The first 4 rows are patterns. Each new row is the sum of 2 different patterns, raised or lowered, with some noise. Before adding, each is slid sideways (what falls off one end comes back at the other) and multiplied by a number that may be negative. Names go in the order of the patterns.
(in the rows, 128 means zero)
Some rows, each with the names of its patterns after it:
[122 122  95 144  94 105 123 106 106 130 125 155 123 115 160 145 132 105
 139 144 124 129 123 124 131  86 106 133 122 124 136 119 141  95 129 136
 114 110 157 107 112 104 115  84] : (1)
[123 125 100 140 168 169 158  90 126 135 167 111  86 142 124 136  83 131
 149 136 121 130 102  97 145 115  97  98 131 121 142 122 128 149 130 140
 106 133 111 103 150 144 122 111] : (0)
[135 135 139 140 120 134 135 136 121  80 119 150 124 149 136 131 104 114
 123 115 146 134 116 135 137 127 154 151 118 136 127 129 126 130 157 133
 133 120 130 113 122 117 145 157] : (3)
[128 119 132 140 116 108 137 121 113 110  98 109 119 160 106 152 151 127
 145 111 120  84 148 123 155 132  99 133 134 115 110 123 138 126 106 132
  76 121  84 139 162 109 158 148] : (2)

New rows. What belongs after each?
[101 124 117 103 126 123 145 133 122 145 116 133  95 117 130 111 129 119
 139 114  97  95 122 131 117 124 123 138 103 117 127 122 107 164 110 133
 102  98 102 103 107 100 136  97] : (1) (2)
[ 88 126 100 127 116 110 129 121  90 102  86 100 141  72 108  87  98 100
  66  89  98 108  99  87 144 131  87 106 110 100 124  99 133  79 103  96
 100  74 107 123 126 135 128 106] : (1) (2)
[122 134 119 145 137 115 118 139 177 140 113 149 107 107 109 139 160 137
 138  99 133 161 120 127 128 130 112 129 122 135 131 144 144  98 134 142
 150 130 147 129 143 117  99 125] : (0) (3)
[131 133 137 107 124 143 128 117  88 121 132 148 110 141 142 130 110  99
 125  89 141 130 141 140  81 132 137 107 101 143 118 114  92 120  55 118
  88 111 165  88 136 138 112 104] : (1) (2)
[121  76 113 111 125 148 116 138 121 117 116 117 134 119 108 127 120 114
 124 116 109 121 136 111 132 132 135 131 114 114 102 125 118 130 131 121
 127 127 121 118 115 130 123 115] : (3) (2)
[ 91 103 111 103 114 114 141  80 105  99  75  97  96 103 115 104 148 123
  97 147 139 130 117 138 135  91 130  96  97 120  68 108 124 141  99 126
  89 124 107 112 118 113 113 145] : (1) (2)
[209 182 195 189 183 195 207 215 183 207 174 133 200 163 152 199 174 172
 178 183 191 183 194 219 200 204 227 209 169 192 178 183 189 178 200 194
 227 147 178 173 184 209 190 179] : (1) (2)
[153 121 118 144 113 136 139 171 112 134 117 128 158 126 134 174 157 128
 130 125 151 130 196 151 179 132  95 150 115 113 131 145 118 113 151 148
 128 141 151 152 148 150 141 112] : (3) (2)
[ 95  92  89 103 102  50  68 122  44 112  62 112 110  66 123 106 114  96
  90 116  94  79 130 113  74  88  69  81  88 131 105 126 126  89 117  68
  87  45 134 120 131 109  81 115] : (3) (2)
[ 89  89  72 121 106 125  64 102  81  86 112  84  84 103  78  81  88  90
 104  93 123 104 101  83  71  96  59  94  78  88  75  75  73 102  82  77
 111  83  98 102  85  57 105  72] : (1) (2)
[175 151 168 156 144 142 176 189 169 165 180 166 132 148 151 181 156 115
 134 185 173 171 167 156 158 144 146 143 177 163 158 178 158 164 194 192
 149 169 152 163 156 153 182 159] : (0) (3)
[155 158 150 146 157 166 151 151 154 164 153 168 167 158 191 163 183 145
 147 160 135 162 167 159 150 151 164 156 162 182 185 181 154 168 167 163
 161 130 156 160 156 146 165 188] : (0) (2)
[205 171 157 143 148 113 174 135 201 152 123 167 170 115 159 162 179 161
 176 158 119 177 104 187 195 142 193 186 151 148 129 165 153 107 140 142
 160 128 114 139 144 178 139 164] : (1) (2)
[134 126 107 132 129 115  88  96 149 123 135 127  85 106 136 103  90  98
 131 115 117 121  90 133  97 138 130 114 129 120 138 127 120 119 112 108
 110 125 139 137 123  85 115 147] : (0) (2)
[120  76  83 100 117 101  93 114 127 120 116 111 123 125 122 115  88 132
  87  94  99  87 126 111 142  87  99  72 105 129 102 102 119 123  99  93
 105 130 101 159 115 150  87  61] : (3) (2)
[149 155 120 107 132 140 131 120 151 111 132 113 153 201 143 134 155 122
 132 140 168 150 138 157 122 129 145 122 125 138 133 111 162 144 143 148
 137 134  95 148 133 162 140 144] : (3) (2)
[ 81  96  87  92  77  44  70  86  77  77  96  78  89  63  92 121  84  62
 105  62  72  71  94  70  87  91  59  92  75  70  78  74  58  73  92  96
  84  79 105  94  70  71  90 100] : (1) (3)
[112 118 119 130 122 145 136 128 137  91 110 138 118 117 131 105 118 118
 122 131 118 118 141  96 113 109 125 100 135 128 116 123  87 108 119 108
 107 134 119 136 118 123 177 143] : (1) (3)
